All groups share one centre, and each spreads out both ways along 7 directions, with some noise.
(in the rows, 128 means zero)
Known rows, each followed by its group:
[109 120 138  75  90 132 117 124  58 120 194 114 132 177 132 169 132] -> (0)
[149 132  83 145 168 168 108 119  89 117 164 116 142 130 147 160 117] -> (0)
[ 98 110 136 126 128  99 168 122 129 125 167 144 115 137 110 118 138] -> (1)
[131 156 183 168 180 122 153 171 116 162 190 131 119 119 141 139  99] -> (2)
[ 83 114 135 119 112  66 190 102 128 102 147 140 127 138 120 126 150] -> (1)
[151 128 173 162 156 132 138 168 145 168 119 124 169  76 143 145 114] -> (0)
[130  75  70 130 114 129 123 107 130  97 175 133 130 150  99 134 143] -> (3)
[ 96  95 170 116 108 113 132 148 146 142  98 127 139 121 117 129 127] -> (3)
[143  84 111 140 132 130 136 119 125 111 157 136 143 126 109 134 137] -> (0)
[107 122 178 117 121 102 149 135 120 121 142 151 106 138 103 114 127] -> (2)
[126 145 192 110  94  92 158 151 134 138 164 164 109 121  92 113 129] -> (3)
[146 169 142 131 170 125 137 119 120 130 164 154  91 129 121 103 132] -> (3)
[160  59 147 117 110 104 137 136 158 163 234 128 121 149  88 111 168] -> (0)
[ 85 191 141 135 169 101 151 129 144 145  85 127 113 106 162 120 120] -> (2)
[174 131 204 123 139 111 132 150 172 188 118 141 140  79 121  96 152] -> (2)
[113  94  76 135 100 139 115 151 134 140 162 102 165 125 132 176 122] -> (3)
[174 119 141 121 140 114 133 103 107 105 177 147 122 138 113 115 152] -> (1)
[128  79 136  82 100 129 101 117 127 123 200 150  65 189  64  85 158] -> (0)
[ 97 134 160 139 145  95 161 131 127 119 144 145 107 136 116 118 121] -> (2)
[178  60 143 121 101 105 140 134 168 170 161 111 192  92 125 140 171] -> (2)
[154 141  68 153 152 179  86 159 126 160 185 109 133 118 139 160 107] -> (3)
[124 114  87 131 100 127 131 141 131 127 179 127 140 129 116 154 124] -> (3)
[ 90 124  72 122 143 113 149  83 109  80 150 143  98 163 117 119 138] -> (1)
[156  86 168 148 144  71 187 117 161 140 179 141 149 108 116 110 163] -> (3)
[ 98 126 181 126  76  80 164 178 173 166 128 134 152  91 117 143 121] -> (3)
[ 98 156 166 157 177 147 116 170 136 145 115 144  80 128 115 110  86] -> (2)
[192 126 154 124 148  93 138  90 127  96 149 156 120 124 110  96 164] -> (1)
[ 81 147  96 128 146 125 132 106 112  86  77 140 115 132 135 128 116] -> (0)
[124  95 123 138 136 138 120 142 147 141 141 128 130 125 113 125 126] -> (1)
[136 140 104 151 173  92 166  94 141 113 156 137 122 119 140 114 151] -> (1)
[ 83 142 163 149 150 112 156 154 102 124 162 132 108 144 132 146  96] -> (2)
[153 110 184 116 124 123 119 183 141 219 220  95 149 123 141 152 139] -> (0)
[145  79 114 133 123 165  99 142 110 118 139 127 152 125 109 152 116] -> (0)
[ 55  90 169  76  67  85 129 147 158 153 127 120 105 160 104 117 144] -> (0)
[155  95 129 135 173 111 154  88 108 112 183 132 130 142 131 120 158] -> (3)
[124  73 174 130 103 112 138 162 150 150 142 128 151 115 106 135 131] -> (2)
[100 142 114 143 169 202  94 187 111 197 173 107 115 130 142 157  84] -> (1)
[160 132 203 126 159 136 117 145 154 146 134 187  63 124  66  51 129] -> (1)
[169 166 160 118 167 113 151 101 109 129 184 159 101 130 121  98 149] -> (2)
[ 90 102 155 131 128 142 138 168 142 166 159 139 112 132  99 122 112] -> (1)

New rows. What belongs after each?
[146 125 160 169 181 127 133 157 167 158 145 144 107 106 109 100 119] -> (2)
[106  85 121 163 145 136 141 144  93  93 213 139 102 169  96 145 100] -> (2)
[ 85  84  90 160 143 130 135 128 121  86 165 136 101 163  99 133 108] -> (2)
[132 103  75 127 138 110 134  83 119  82 147 129 128 143 125 131 152] -> (1)
[109  92 197  91  97 105 138 127 112 113 126 152 115 147  90 110 139] -> (3)
[125 104  97 120 127 114 132 108 149 128 120 124 146 119 133 128 152] -> (2)
[107  95 180 107 147  99 147  96 125 100 103 153 101 148 102  84 153] -> (3)
[118  86  79 133 129 136 126 110 102  92 180 126 123 161 113 144 131] -> (2)
[125 165  89 144 115 117 143 154 145 145 186 129 134 107 129 154 117] -> (3)
[149 141 164 106 116 123 131 130 103 120 186 165  94 144  89 110 131] -> (3)
[ 82 132 142 205 202 150 127 182 142 123 152 148  66 143 103 113  66] -> (2)
[144  82 177 142 134  67 173 134 206 158 168 154 109 114  84  73 168] -> (0)
[108 141 140 121 155 113 141 111 118 121 124 135 115 136 135 120 135] -> (3)
[107  69 182 105 107 130 105 139 144 119  87 154 105 140  75  94 133] -> (3)
[ 50 156 171  42  82 105 116 111  84 100 122 154  48 199  96  99 132] -> (0)
[116 136 115 133 152 117 127 114 143 116 106 137 112 124 128 112 132] -> (1)
[119  47 164 111  86 122 104 150 190 134  76 158 116 118  55  80 140] -> (2)
[154  92 168 133 131 108 142 136 162 144 147 151 125 111  94  98 149] -> (2)
[146  72 120  99  93 118 126 108 127 122 157 130 150 135 104 130 161] -> (2)
[148 129 134 138 159 131 127 140 136 160 175 123 128 120 137 128 135] -> (0)
[161  79 124 132 122 114 144 127 138 150 185 115 172 114 131 150 155] -> (2)
[140  64  96  80  80 139  91 105 140 120 108 129 148 133 101 122 163] -> (2)
[120 140  99 149 148  86 175 111 144 125 166 128 137 116 143 135 144] -> (3)
[ 63 141 110  94  92 126 116 125 113  97  97 141  99 151 111 133 113] -> (3)
[ 96 168 152 130 159 118 138 135 116 129 124 142  98 133 134 119 111] -> (2)
[144  93 133 108 106  92 131  89 127  75 119 150 127 140  99 109 159] -> (1)
[151 126 115 164 171 133 141 127 125 123 130 133 154  97 139 138 121] -> (0)
[173 129 156 103 128  97 157 103 116 144 183 132 152 113 137 129 169] -> (2)
[136  74 217 102 154 125 117 113 120 118  98 156  99 150  90  73 147] -> (3)
[134 128 147  78 107 129 123 100  56  93 201 150  94 181 100 126 141] -> (0)
[ 96 131  80 135 141 135 118 125 136 120 116 124 119 131 131 133 120] -> (3)
[ 84 113 101 125 136 116 152 106 132 101 144 150  93 152 101 106 132] -> (1)
[119 137 133 129 157  73 169 112 165 154 185 130 100 137 132  97 162] -> (0)
[ 94 151 201 137 160 138 128 157  78  99 174 177  43 176  78 102  80] -> (2)
[ 83  74 146 104  78 107 137 147 109 138 132  91 190 134 151 192 130] -> (3)
[ 86 242 217 150 204 119 155 172  94 155 140 147  71 128 155 122  75] -> (2)
[161 108 187 106 155 129 126 106  96 113 166 160  94 153  94  89 145] -> (3)
[206 131 199 125 164 157 101 169 124 201 232 135 107 126 106 110 134] -> (0)
[139  33 124 134  94  64 184 106 180 118 166 137 171 114  95 119 177] -> (2)
[ 66  93 159 199 155  70 208 164 149 114 186 134 123 134 116 144  98] -> (2)
[103 129 141 105 118 118 151 123  87 123 180 134 120 151 126 145 130] -> (1)
[189 100 227 119 118 109 112 151 159 148 115 153 132  98  89  95 145] -> (1)
[170 155 167 137 169 142 134 146  86 156 220 130 125 130 139 144 121] -> (2)
[155  36 120 127 141 187  65 142 118 140 145 104 150 146 110 142 129] -> (3)
[126 113  56 150 113 137 116 143 168 125 162 138 118 121  96 130 122] -> (3)
[110  58 134 112  78 140 117 165 110 152 174  95 181 135 126 188 123] -> (1)
[120 122 108 142 147 104 152 116 141 124 146 130 130 123 129 125 139] -> (3)
[144 156 198 122 151 147 119 161  87 150 181 145 102 138 120 130 106] -> (2)
[148 110 125 136 148 134 128 128 118 129 178 133 123 134 116 129 133] -> (2)
[108 121 120 129 141 102 145 111 152 115 113 144 110 128 112 105 141] -> (2)
[ 94  76 181  87 127 136 103 115 101 105  80 137 107 162 105 105 135] -> (3)
[143 119 136 134 155 136 123 134 124 145 158 123 134 125 132 134 129] -> (3)
[104 145 185 132 154 118 154 157 144 168 146 154  96 117 111 101 118] -> (1)
